The rows come from 6 hidden closed curves, with some noise, and rows from the same curve form a group. Each curve winds through 8 dimensions. The rows are also pushed far along 5 directions, which tell nothing about the answers.
Known rows, each followed by its group:
[-11 -26  15  20  16   0  -2   1 -29 -22   7  11   2  -7   6  29   1  30] : (0)
[ 17  -7   8  21   1  -6  20  -3 -12   8  -8  -2 -14 -21  -8 -26 -13 -11] : (0)
[ 26   7   8  44  29 -23  43   4  -6  -5  -5  -1  -6  -2  -5 -41 -16 -13] : (2)
[  2   2  -9 -17   0   2 -15   0  -3  -6  -5  -2   8 -18   0  -1  -4  -2] : (4)
[ -4  -7  11 -10 -10  -4 -10  -5 -11  -6 -17  -5 -10 -20 -10 -10  -4   6] : (0)
[-13  11   9  22  -5  22   9   7  10  10   5  28 -12   4  16 -10  -3 -22] : (4)
[ 19  23 -14  -7  15 -21  19 -11  23  -4   1  -5   4   6   3   3   2   2] : (0)
[ -9  25  -6  -2  29 -24  -9  21  25  -5  13  27  24  60   8   0  16   8] : (4)
[-13  -9  15   4 -19   1 -12   8 -10  11   3   8 -19  -7  -7  -5  -1  -3] : (0)
[-20  25  -4  -2  -9   2  -7   0  23  -3  -4  40   8  11  32  13   5 -10] : (4)
[ 10 -13 -19  -9  16 -20   2  14 -20  16  -1 -11 -13   7 -13  14   2  11] : (5)
[ 30  -8 -20 -40  16 -19  -6   9  -3  11  14 -52 -19  10 -13  36  -7  35] : (0)
[-18  -2  33  10 -36  24   3  -8  -5   9   0  23  13   7   5 -27   8 -26] : (3)
[ 28 -54  27   4  16   8  16   2 -71   4  13 -33 -21 -27 -30  -1 -13  34] : (1)
[ -5  23  -4   4  11  -2  13  -5  -6  -1  29  17   2 -24   6  19   9 -19] : (3)
[  8  16 -12  -4  57 -16  17  13  14 -17  33   6  26  50  -6  11  15  20] : (1)
[  3 -22 -10   7  -4  19  13 -14  -9   4 -17 -18 -13 -30 -20 -17  -8  -9] : (1)
[  0  -9 -33 -20 -26 -11 -28   1  12  25 -20 -34  -1  17  -4  22  12   0] : (2)
[ -3  -2  10   8 -10  14   7  -7 -10   2  10   4  11  -9   2  -8  -2 -19] : (3)
[-15  -4  14  -1 -33  49 -16 -12   2  -2 -21  10   4 -28  25   1 -11 -16] : (1)
[ -4 -30  29  -6   0   7 -26   8 -48   0  12  20  12   8  -3   6  15  34] : (4)
[ -7  16 -10  11  11 -21  10  -5   6 -12   6  15   4 -15  -1  -2   4 -11] : (1)
[-43  29  -2  -6 -19   2  -1 -11  40  -3   4  11   4  12  -1  11  12 -31] : (1)
[-20   1   6   2 -11  11   9  -1 -15   0  -6  18 -20 -24   6   9   1 -14] : (0)
[  9   0   3  -1   3  20  14 -14   3   4  13 -11  -4 -12  -6   2  -2  -2] : (1)
[ 45 -17 -11  12  45   6  30  14 -29   8   4 -12  -9   2  -3  -4  -6  16] : (1)
[-31 -14  -7 -10 -38  20 -20  -1  14  11 -23 -19  -4   7 -18 -10   8 -22] : (1)
[  9  16   2  -2  -6 -16   8   3   6  18  12  -6   1  13  -7  -8   5 -18] : (3)
[ 22 -13  -7  -5  27   3  10 -14 -15 -24   7 -13   2 -27   6  26  -8  35] : (2)
[ -1  -3  -3   5  -5   6  13 -12  12 -20 -13   1  17  -4   2 -16   1  -4] : (2)
[ 32   1 -22   9  49 -21  19  -5 -23 -20  29  -1  -3 -45  -2  18  -4  22] : (3)
[ 13 -30  -9 -16  -6  -3 -32   8  -3   2  -7 -50 -10  -3 -19  10 -16  27] : (0)
[ 19   8   4 -30   1  11 -12   3   6  10  16 -18  -3   8  -3  15   5  14] : (3)
[-21   1  17 -13 -23  -7 -27  -8  25 -20   3   0  32  43   5  12  21  24] : (1)
[-26  -7   5  -4  -6  -4 -38  17  -6   5   8   6   5  26  -5  16  14  11] : (1)
[ 34 -28 -20  12  39 -27  16  19 -27  -3  -6 -18  -2  18 -12   1   2  32] : (2)
[-27 -10   1 -16  -8  33 -21  -7  -9  -6 -11  14   7 -20   4  13  -3  -5] : (1)
[ 22 -10 -26   0   3 -13  11   5  17   4 -10 -25 -17  -7  -7  -5 -18   3] : (5)
[-14 -22   9  20 -30  16 -10  16  -1  17 -22  11   4  30   1 -33   4 -18] : (2)
[ -8   2  -4  -4  -7  30   8 -11   8  -7   1  24  -7 -18  24  20   0   3] : (0)
[ 17   0   0   4  19  -7  11  -3 -12   5  12  -6  11  17   0  12  10  12] : (0)
[ 17  16 -31 -32  -7 -17   5   8  31  22 -23 -18 -20  13  -8  -1   5 -10] : (3)
[  4   6 -19 -14  -3 -14   0   1  11   7 -18   0 -21 -11  -1   4  -1   0] : (0)
[-16   2  18   3   0  -8  -6   5  -8  -4  23  17 -12  -5  -4  11   2   7] : (0)
[ 23  -3 -13  -9 -26   9  -8  -9  -2  16 -40 -29 -22 -42  -5 -14  -6 -15] : (3)
[-13   5 -17 -16 -19  19 -32   2  21  11 -11 -16 -20 -20   9  20 -15  -8] : (2)
[ -7  20   2   7  15 -10  11  -4  12 -15  22   4  26  16   8  11   0  -9] : (3)
[  4  -4 -16  -4  -8  -7   8  -2  -5   8 -17   9   4  -1  -1  -7  13 -10] : (3)
[ -6  19  -9  -4  12  -1   9   3  17  -5  -4   5 -22 -10   6  20  -3  -5] : (5)
[ -3 -22  10  20  -5   6   6   3  -9 -10  -2   5 -15 -14   4  -2 -14  10] : (5)
[ 11  -1   5  17  16  16   8   0 -20   0  11  -3 -23 -45  -1  -5 -18  -6] : (2)
[-58   1  23 -17 -35  38 -45  -8   2 -10  -5  37  16   2   9  11  21  -4] : (2)
[  1   1   4   5 -13  13 -10   3   3  12  -5 -10 -11 -13  -7 -22  -7 -16] : (2)
[ -9 -22  64  23 -18  -3  14   0 -41  -4   4  44  29  44   3 -26  26  15] : (1)
[  6 -11 -18   0 -41  49  -6 -18   4  16 -22  -1 -27 -67  14  -5 -12 -25] : (2)
[-52  10  -2 -11 -34  -5 -38   0  31 -11   4  27  32  49   7  19  45   0] : (2)
[ 25  20 -32 -12  36   6  31  -6  22 -11  19   1 -11 -18  18  29 -11  11] : (0)
[  4  46 -25  -5  40 -12  15  -5  35 -30  19  11  -8 -33  24  28 -20  -2] : (4)
[ 12   8  -5   7  18 -46  30   7  11  -7   1   2   7  37  -4  -6   6   7] : (5)
[ -5  -6   9 -17 -13 -27 -23   5 -15   7   7  -6   8  23   3  30  10  20] : (4)
[ 16  30  -5   4  43  -3  26  -6   8 -34  14  -3 -22 -55   8  19 -20   4] : (3)
[  8  20   2  33  49   0  25   6  -3 -24  52  23  -5 -21  21  26 -13   7] : (5)
[ -9  -4  20  21  -3  -7  11   2  -9 -12 -25  20   7  -1  -1 -39  -8 -13] : (4)
[  9 -10  -2 -19  20  -3  -1 -12  -9 -16  28   7   9  -1   5  39   9  44] : (5)
[ 33 -41  -2  10   8 -11   8  15 -20   7 -10 -37 -27  -6 -16 -12 -26  24] : (5)
[ -7   9  -2   0  17  12  -5  12  11  -3   8 -10  -4   7   0   6 -13  -6] : (5)
[ -3  -5  -2   5   7 -17 -17   6 -12  -4  26 -14   2  -4  -5  17  -3  12] : (3)
[ 25   5 -12  11  50   6  19  -5 -28  -8  41  -4  -5 -38   4  38  -3  14] : (0)
[ 26 -20 -15  15  -6  -3  20  10  -5  44 -30 -20 -21   8 -19 -51 -23 -29] : (5)
[ 12 -17  -8  -5 -27  19  15 -20 -21  12 -37 -16 -17 -53  -7 -17  -8 -20] : (0)
[ 51 -13  -4 -29  29 -14  16   6 -21  19  15 -56 -21   1 -33  -1 -15  23] : (5)
[ -2 -15  11 -19 -23 -27 -12  -1  -6  10 -11 -19  31  57 -13  -8  16  12] : (5)
[  7  -3   0 -13   0  12 -16  -2  -2  -7  -4 -21  17   0  -4   2   2   4] : (3)
[  9 -16 -25  -1 -14  31  11 -20  -4 -10 -31 -18 -17 -69   5  -1 -18 -14] : (2)
[-16 -20  -7  25 -32   6  -4  -1   1   2 -41  -5   2   0   5 -13   3 -18] : (2)
[ 19  44 -25   0  47 -39  41  -2  35 -13  29 -12  -2   3  -5  10  -7 -11] : (4)
[ -6  -9  15   0 -12  26   4  -7  10 -12 -22   8   7   6   6 -14   0   2] : (5)
[ 14   5 -12  15   6   1  19  -4  -5  14  -8  -5 -12 -19  -2  -4   0 -19] : (4)
[ 34 -16  21 -18  52 -14  16   3 -33 -12  37 -11  -3  20 -15  29   2  65] : (5)
[ 16  49 -10  -5  46  -7  14   7  45 -21  12  -4  14  24  11   4  -4  -2] : (3)
[ 11  24  13  46  53   8  44  14  -5 -14   6  39  -5  -2  23 -15 -11 -13] : (3)
[-10  -4  -1 -14   3  15  -5  -6  -2  -7  -1  -4  18   6  -1   7   0   1] : (5)
[ 17   8 -43 -23 -14  17  -7   1  27  23 -30 -14 -38 -38   4  -9 -15 -17] : (4)
[-21  19  -9 -13   8  30  -7 -26  11 -33  18  26  14 -42  20  37  13   7] : (2)
[-13  28   2   0  -1  21  15   3  32  15 -23  15   1  25  -1 -34   1 -42] : (5)
[ -8  -3 -12  15   7 -11   1   9  11  -8 -12  14  18  36   5  -5  18   2] : (2)
[ 15  19 -11 -11 -16   6  16  -1  41  13 -15 -19 -21  -3   4 -18 -20 -24] : (3)
[-24 -20  31  -3 -15  12 -11  -3 -20   3  10   1   5   8 -20  -7   3   1] : (1)
[ 25  -4 -24  11  17  26  15 -12 -26   6 -10   2 -13 -64   9   9  -5 -12] : (4)
[ 25  -9   5  26  40 -21  49   3  -1 -19  -9   8  19  36   5 -21  -8  17] : (0)
[ -4   0   4  19  27  18   8  -5   3 -24   2   3   7  -8   2   2  -4   6] : (4)
[-32   4  50  14   3  11 -11  -9 -10 -35  31  33  32  13  11  11   9  18] : (4)
[ -4  25 -20   2  19  14  25  -6  10 -10  16  12   1 -30  13  17  -4 -27] : (4)
[ 18  29 -29  17  58 -10  30  12   0 -13  25   6 -16 -26  13  28  -9  -4] : (1)
[ -1   6  -8 -14 -12  -1   4  -7  15  13   0 -26 -15   0 -11  14  -2  -9] : (1)
[ -5 -15   9 -14 -21  15 -16  -8   4  -1   0 -21   8  14   3  21   2  15] : (4)

New rows. What belongs after each?
[ 34  -4 -21  24  43 -47  34  14   6 -10  -8 -29  15  42 -12 -15  -3  13] : (2)
[ -2  -5  17 -10   4 -10   9  -2  -7   1  28   7  -8  21  -5  25  15  30] : (4)
[-28  12   7  14 -30  17  -6   5  23   4 -16  21   8  28  18  -5  20 -25] : (1)
[ 25  36 -40 -20  16 -30  24  -7  44   4  -6 -29  23  27  -2 -10  -2 -24] : (5)
[  7  -7   4  11  18  25  12   4 -19  -1   7  18   0  -2  11   9   8   7] : (1)
[ 20  28   8 -13  25  -8   9   1  12 -14   5  -5   4   3  -6  -3   8   6] : (3)
[-16   9  16  33  17  23  14  -7  10 -24   4  22  19   5  10  -9   3 -10] : (4)
[  4   8 -33   5  -6   3 -12   5  26   7 -30 -19  -6 -23   1 -23 -21 -30] : (1)
[  2 -13  28 -17 -34   5  -9   1   0  15  -5 -14 -15  16  -7  -7  -3  10] : (3)
[  3  -1 -17 -55 -35   4 -34  -5  17  22   0 -33   6   7 -17  11  10  -3] : (1)
[  4  -2   5  -4  -7  -1   5  -7  16  -5   4 -10  18  18  -7 -14   0  -1] : (0)
[ 13   8 -37  12 -20  -6  13   7  38  31 -35 -29 -11   7  -8 -35 -15 -51] : (0)
[ 14   0 -24  18   5   7   4   8  12  11  -5  -8 -16  -8  15   6 -14  -7] : (2)
[-34  -4  -2   0 -31  12 -42  -8  10  -7   4  16   3 -13  17  28   8   7] : (3)
[  9 -18 -14   1   3   3 -14   4   4  -2  -9 -30  -8 -11  -7   4 -18   9] : (0)
[-30 -23  34  18 -15  -2 -29   6 -34  -6  20  13   3   3   4  22   4  20] : (3)
[  8  25 -36 -14  14   5   1   1  36  -8 -12  -5 -23 -36   5   3 -16 -10] : (2)
[ -1  -4  -6  20  -8 -12  10  -5 -12   4  -3  -4  -7 -15   0   6   7 -10] : (2)
[ 15 -16 -32 -17   0  -8 -33  16   3  22  -7 -53  -9   5 -24  11  -5   4] : (0)
[ 25  -6 -33 -25   4  18  -2 -14 -16  -5  -8 -19 -24 -75  21  43 -24  12] : (4)
[-10 -26   6 -14 -29  14 -43  13  -8  22  -8  -4  -5  17 -12  -4  11  11] : (0)
[ 1  0 -5 -7  2 -1 22 -2 14 -2  1 -4  4 27  2  9  6  3] : (4)
[ 24   7  17  13  18   7  34  -7 -23  -1   3   7   2 -19   4 -10  -2  -8] : (3)
[  9  11  -9 -11  12 -24  25   5  38   0   1  -7  27  78  -3  -8  14   5] : (4)
[ 25  -1  -3 -21 -24  11   3   0  13  29 -15 -35  -5  10  -6 -19 -13 -20] : (1)
[  9 -44   5  11 -24  23   6 -10 -31  -4 -39 -15  -7 -35  -6 -24 -11   3] : (2)
[ -3 -10  -4 -13 -18 -11 -10   5 -11  14  -5 -18  -6  -4 -22  -9   1 -11] : (1)
[-14 -17   1  -5 -10   6  -5 -11   0   0  -4 -12   2   2 -22  -5   6   4] : (1)
[  4  10   6  19  24   6  27 -13 -23 -20  10  27  21 -28  10   3   8  -9] : (3)
[ 25  36 -52 -16  13   0   8  -3  49  24  -3 -34   4   5   2  -5 -12 -37] : (2)
[ -5  13 -17  -5  -3 -33  -2  -3  19  -4  -4 -14   1  13  -4  16  11   2] : (2)
[ -5  33  -7  30  10  14  33   4  24   6  -2  46   1   6  33 -15  -4 -39] : (4)
[ -5 -28   2  -2 -36  -7 -10   4   9  10 -27  -8  -1  26  -8 -21   3   5] : (5)
[ 18  25 -32   2  21  -1  12  -7  30   2  30  -3 -10 -23  14  21 -15  -4] : (5)
[  9  16 -39   8  17   2  27 -13  17  -4 -19 -11 -24 -54   3   5 -20 -26] : (1)
[  3   6 -10  -3   1 -15 -16  10   4  11  12 -20 -14   0   0  22  -6   2] : (3)
[-23  -1   1   0  -4  12  -9   0   3  -3 -23  15   8   0   6  -4  -8 -14] : (1)
[ 36  27 -42 -16  22 -35  12  18  43  20 -13 -16   3  46   7 -15 -10  -8] : (4)
[ 45 -26 -16   6   7  -2  20  14 -19  43 -33 -52 -30 -11 -33 -53 -38 -26] : (1)
[-11  22 -19 -20   6   6 -15  -7  35   6  23  -6  11   8 -11   8   7 -11] : (1)
[  1  29 -18 -17   4 -11  15  -3  25  -3 -12   2   7  13   4   8  15 -14] : (5)
[ 21  -5 -21   0  29 -14  -4  25  -5  12 -12  -7 -10  15  -4 -11  -7   9] : (4)
[ -5  20 -36 -14 -33  15 -12 -10  39  16 -19 -31   1 -19   7   1 -12 -48] : (3)
[ 20   5 -25  37 -11  18  20  12  29  28 -32  -2 -16  -2  15 -45 -24 -46] : (2)
[ -6 -13  11  -6   9 -12  -5  10 -20   0   3  -1 -22   5  -6  28   3  27] : (5)
[ -2 -12  -2  10 -17   0   9  -2   3   2 -32 -16   4  -1 -12 -33  -8 -25] : (0)
[  4  35 -20 -20  24 -21  -6  12  50 -10  24   3   4  30   0   4   4   8] : (2)
[  8 -19  -4   7  -4  -9  -2  -5 -19  -3 -22  -8  -3 -15   4   6  -4  12] : (3)
[ 17   3   8 -11 -11  14   5  -8 -10  12  -7 -15  -7 -20   0   3  -2  -9] : (3)
[ -2  18   2 -11   9 -19  -2  -1  17 -14   0  -4   3   2 -10 -10  -2   3] : (0)
[ 16  -3   4   6   2  -1   7  -9  -2  -4  11 -20  11  -1  -9 -12  -1   2] : (2)
[  3  13 -24 -25 -10 -12 -27  -2  43   8   3 -23  23  48   5  21  15  13] : (2)
[-18 -17  29  15 -25  29   9  -8 -12   6 -10   7   5   1 -11 -33   0 -22] : (1)
[ 18   0 -28 -13  28  -4   8   2  17 -13 -12 -16   8  12  -1   4  -3  15] : (4)
[ -3  -1  18  14 -20   4   7  -4  -7   4 -15  15  22  10  14 -22  -4 -23] : (4)
[-29 -27  36  -2 -53  -7 -28   2 -15  15 -21  -6  -1  28 -17 -11  13   4] : (4)
[  5   4   7  14  15 -12  15  15   3  -3   5   3   8  40   4   1  12   7] : (1)
[ -7 -31  43  32  -3   9  25  -6 -35 -23 -21  47   2  -5  14 -23  -5  22] : (2)
[-22  14  30  30   9 -14  38  -6  -9 -21  -2  47  13   8   3 -24   9 -17] : (0)
[ 10   0 -21 -18  -7 -25  -2   3  16   3 -29 -21 -12   2 -17 -14   0   3] : (2)
[-21  16  -3   3 -30  31 -19  -6  46  -1 -27   9  25  13  16 -31  -7 -35] : (1)
[  9   8   1 -14  11  20   6  -7   8   2   7  -2 -15 -14   1  11  -5   6] : (5)
[-10  -8   4 -18  11   5   0  -9  -8 -27  10  18 -10 -18  11  38   2  40] : (4)
[-13 -19  -7  30  -8  26   0   1 -15  -5 -27  23  -9 -25  22   5  -2  -7] : (2)
[ -1 -14   7   7  -4  11   2  -2   3  -5 -14   3 -20 -10   5   4 -10  13] : (5)
[-13  18   9 -14  -3  11  -7 -16   5 -11  26   7  22  -6  -2  12  17  -5] : (0)
[ 11  -9  11 -20  34  27   4 -15 -40 -19  39   2 -32 -66   4  66  -6  46] : (5)
[  0  -3   1 -12   9  13  13  -5 -14   7  -5  14  -8  -7  -5   4   8   0] : (5)
[ 25 -12  -2 -19  15   0   6   2  10  -8  -7 -28  -2  17 -10  -1  -7  28] : (5)
[ 29 -18 -44 -32   5 -13 -10   2   7  17  -5 -47 -40 -29 -13  34 -18  26] : (5)
[  8   0 -20  -6   8  11  -8   2  17  -2  14  -8  -6  -6  13  20 -12  13] : (3)
[ -9 -23  21 -15 -18  14  -5  -8 -16  -9  -7   4   9   8  -1   2   8  21] : (0)
[-14  12   3 -22  -5  -1 -10  -1  14  -3  15  -1   1  22   9  32   9  15] : (0)
[-11   9  -1 -25 -19  35  -7 -14   2   4  -1  17   3 -21  19  26   8 -11] : (1)
[-19  22 -37 -17  -7   2 -16  -3  23   1   2  -7  -3 -23  12  39   2 -22] : (3)
[  4  12  -8   8  17  -1  12   5   3   0  19  14 -26 -26   6  12 -10  -3] : (0)
[ -5 -17   4  18 -37   4 -17   6  -4  21 -21 -10   2   3 -12 -43  -4 -27] : (3)
[ 38 -31   2  19  12  13  28   7 -13   9 -39 -23 -29 -12  -8 -36 -29   6] : (5)
[ -1   4  23  34  13   8   8   6  -3 -20  11  26  21  18  18 -13   5   5] : (1)
[  7 -19 -11   4  12   7  -9   2 -47   4  -9   3 -21 -52   8  32  -3  12] : (4)
[ -2  33 -24  16   9  16  11   6  45   7  -7  25   4   2   9 -36  -4 -45] : (0)
[ -1 -27  -9 -17 -31  31 -29  -5 -30   9 -32 -12 -19 -66  -1  -3 -15  -9] : (4)
[-31   0  13   4 -16  14 -13  -8 -26  -2  20  29   6 -27   8  27  17 -11] : (3)
[ 11   3   6  13  32   8  26  -1 -28  -6  23  42  -7 -22  15  12   5  13] : (4)
[  9  -8  31  -3  32 -17  -3   5 -26  -8  54   2  11  32 -12  26  17  48] : (4)
[ -5  -2  15 -12  11  -4  -7  -6  -2 -20  19   1   5  14  11  39   4  42] : (0)
[  5 -37  13 -16 -14 -24 -17   3 -40  15   8 -37 -15   1 -23  19  -9  30] : (5)
[ -9  -5   6   5 -18  25   0 -10   6  -4 -24   7  -5 -13  18  -1  -8  -3] : (0)
[ -6   7   1  18   6   6   4  -3  17 -14 -14  19   1  -3  16  -5  -8   0] : (0)
[ 30  18 -25 -14  19 -37  23   3  12  12  -2 -12   7  25 -10  -5  12  -5] : (3)
[ 10 -10  13  -8  -6   0  10   1  -5   5   2  10 -17   9   3   3   0  22] : (3)
[ 45 -31 -16  -7   4  -2  18  -4 -22  20 -16 -31 -10  -5 -11  -5  -5  18] : (0)
[-20   7  29 -11 -21 -12 -31   2  32  -9   7  -6  42  68  -6 -17  11  10] : (4)
[ -1   7   8 -21  -5 -21   5 -13   4  -9   6  -7  20  17 -13   2  15   9] : (0)
[  6 -28 -20 -14 -35  14 -13  -5  -9  17 -39 -47 -22 -43 -19 -10 -17 -18] : (0)
[-14  18   5  49  24 -21  35   2  21 -25   2  31  33  44  18 -15   9 -15] : (2)
[ -6  11  -2  -4  -3   8 -14 -13  14  -8   5 -14  11  -5   4  13   0   1] : (2)
[ 28  11 -23   2  12 -15  22   8  32   4  -8 -32  -2   9 -13 -39 -23 -23] : (3)
[-12  -4   9  28   3   0   8   8  -5  -4  17  17   9  18   9   2   5  -4] : (2)
[-17  22   9   7 -19  24   3 -16  18  -6 -12  10   7 -22   9 -22  -4 -34] : (0)
[-10  17 -19 -22 -32  25 -15  -4  25  25 -31  -4  -9 -24  11  -5 -16 -47] : (1)
